The first 4 rows are patterns. Each new row is the sum of 2 different patterns, raised or lowered, with some noise. Before adding, each is slid sideways (what falls off one end comes back at the other) and multiplied by a number that may be negative. Names go in the order of the patterns.
Known rows, each followed by the names of its patterns:
[  1  -2   0  -6   1   3   2  -4  -8  -1   1  -2  -1  -5  -3  -2  -7  -1
   7  -1   6  -9   4   8   1  -2  -2  -3 -18   4   6  -1  -2   2  -4   6
   2   7   7   0  -5   1  -2   6]  M
[ -1  -7  -1   3 -12   2  17   5   4  -1   8   4   7  -2   2  -2  19   1
  15   0  -1   2   2  -1  19  -5   1 -13   3   0  13   2  -9   1   1 -19
   8 -10   2   0   0  -5   1  -1]  B
[  2  -9   1   7 -19  12   1   3  -3   1 -19   3   6   1  -5  -6   1   2
   5  -2  -7   3   7  -2  -6  -2   2 -15   0  -4  -2   5  -2  10  10  -3
   0  -4   2   9  -5  -4  -2  10]  P
[ -9   4   0   3   0  -8   2  -1   0   2   1   0  -2  12  -5   1   1   3
   5  -8   6  -3   1   5   6  17   4  -9   1   6   2  -2  10 -11  -3  -3
  10  -1   1   2  -9   0 -10  -3]  Z

New rows, each followed by the names of its patterns:
[  0  -3  -3 -10   5   3  -5  -9   0  12  -5   0  -3  -2 -16 -14  -6   7
   2  -6   5   9  -9  10   1   6  -1  -3  -3  -3  15   1   4   1  16 -17
   6  -2   4   6  -2  -9   1   2]  P Z
[ -4  13   9   3  -3  -2   0  20  -2   9  -2   7   3  -7  -2  20 -21  10
  -9   3  -2  12 -14  -5   4   0 -18  -1  -8   2   1  -1 -11   2   3  -1
 -12  -3   4 -21   1  11   0   5]  B P
[12 12  1 13  9 25 15 14  9 14 18 19 15 -1 13 19 -7 18  3 10  9  9  8 -2
 14  8  2  5  4  7  6 26 13  8  3  0 11 27  7  7  7 28  2 35]  B Z
[  3  -2   8   7  -1   1  10  -4  -1  -1  13   0  -6   2 -11   6 -12 -10
  -7   3   1   5  16 -10  -4   3   3   0   3  -2  -4   2 -10   0   5   0
   6 -11   4   0  -1   8   5   8]  M Z
[-12 -13  -7 -13  -9  -5  -9  -7  -9  -6  -7  -4  -8  -6   5 -14 -14  -8
 -11  -1 -17  -9 -10  -6  -3  -2  17  -9 -18  -6  -5  -7  -8  -7 -20 -17
 -15   0  -6  -8  -5 -19  -9 -14]  M Z
[  4   5  -1  10 -16   7   8   1  -3  -3   6  -4  10   1  -6   3   7   8
  -9   4   3 -17  -2 -13  -2  12  -1  11  11   2  -5   6   7  16 -12  -1
  -1  10   9  -5  12  12  -8  13]  P Z
[ -5  -4   5   2  -9  -2  -2  -1  -4  -3   5 -14  -5  -8 -11   0 -12  -5
 -10  -2  -4  -5   5 -24 -13   1  -4 -12  -1 -11 -14  -2  -9  -3  -9  -7
  -3 -11   1  -2   2   6   3 -12]  M Z
[ -4   4  -5  11  -8  13 -11  -1  -5  12   0   0  -2  -8   4 -18   1   6
  10   3   4  10  -1  12   1   2   3  17   2  11  13  -3   2   4   5  22
 -10   8 -11   4   7  19  21  -2]  B Z
[ 9 12  7 17  5  4  7 12  9  5  5 -2  8 19  5  8  2 18 15  9 16  6  6 -3
  7 15 -1 -1 12  4 18  7  5 17 11  5 -1  6 20 10  2 24 -8  8]  M P
[ -6 -10 -14  -5  -3  -4  -5  -3 -10  -7   3  -9  -8 -11  -6   0 -14  -2
 -11  -8  -4  -7   8   0 -12   2  -7  -4  -2   0 -18 -10 -13 -13  -4   0
  -3 -15  -5 -15  -3 -12   1  -1]  M Z
[ -3   5   5  -3  -5  11  13   2   0  24 -12  12   5   8  -1  25   5   2
  12  12  21   8  12  -2   9  12   3   4   7  14   8   3  18   6  12  -3
   5   7  -4  -5   6  12   6   6]  P Z
[ 10  -8   2  -1   5   6 -12  -5   1   6   1 -13  -1   6 -21  10   9   5
   2  -8 -11  12   8   0  -7  -9 -15   7  10  -2  -7   3   3   6  -2   6
  10 -12  -5   1  -4  11  -1   8]  M P
[ -6  -1  -7  -1  24   4   8  -7   4  -1   5   4  -4  -3  15  -4   9  -4
  -4 -14   2  -5  15 -12  -7 -10  -7  -2   8  -5 -18 -19  -8 -13   3 -21
  -4  -1 -16   2   0  -1 -16 -10]  B Z
[ 13  14   1   6  13  -3  16  21  17  17   8  12  13  13  15  13   3  25
   6  21  10   9   6   4   9  24   5   9  -3   8   6  13  11   8  11  11
 -15  18   9  13   7   6   0  -5]  M B
[ -9  -1 -17  -3  -5  -5   1  -4 -10  -6   6  -4 -12  -2   8   9  -8   6
 -15   2  -6  -4   3   5 -10 -12   2   1   2  -4 -14 -11  -9   0 -14  -7
  -4   5  -1 -14  11  -7  -1  -1]  P Z
[ 25   1   9   5   9   5  18   4   5   5  17  16   4  20   9 -11   8   6
  10   6   2  -8   7  -2  18 -15  -4 -10   8   8   7  20   2 -20  12   6
  19   8  -1  -9  -2   9   5  11]  M B
[ -5 -11   1 -13 -19 -12 -14 -13   0 -17  -8 -24 -20 -17 -13  -4 -27 -20
 -16 -27  -9 -21   2 -19 -22 -17 -13 -16 -11 -27 -19 -18 -30 -14   1 -15
 -14 -22 -13 -11 -11 -11 -15 -21]  M B
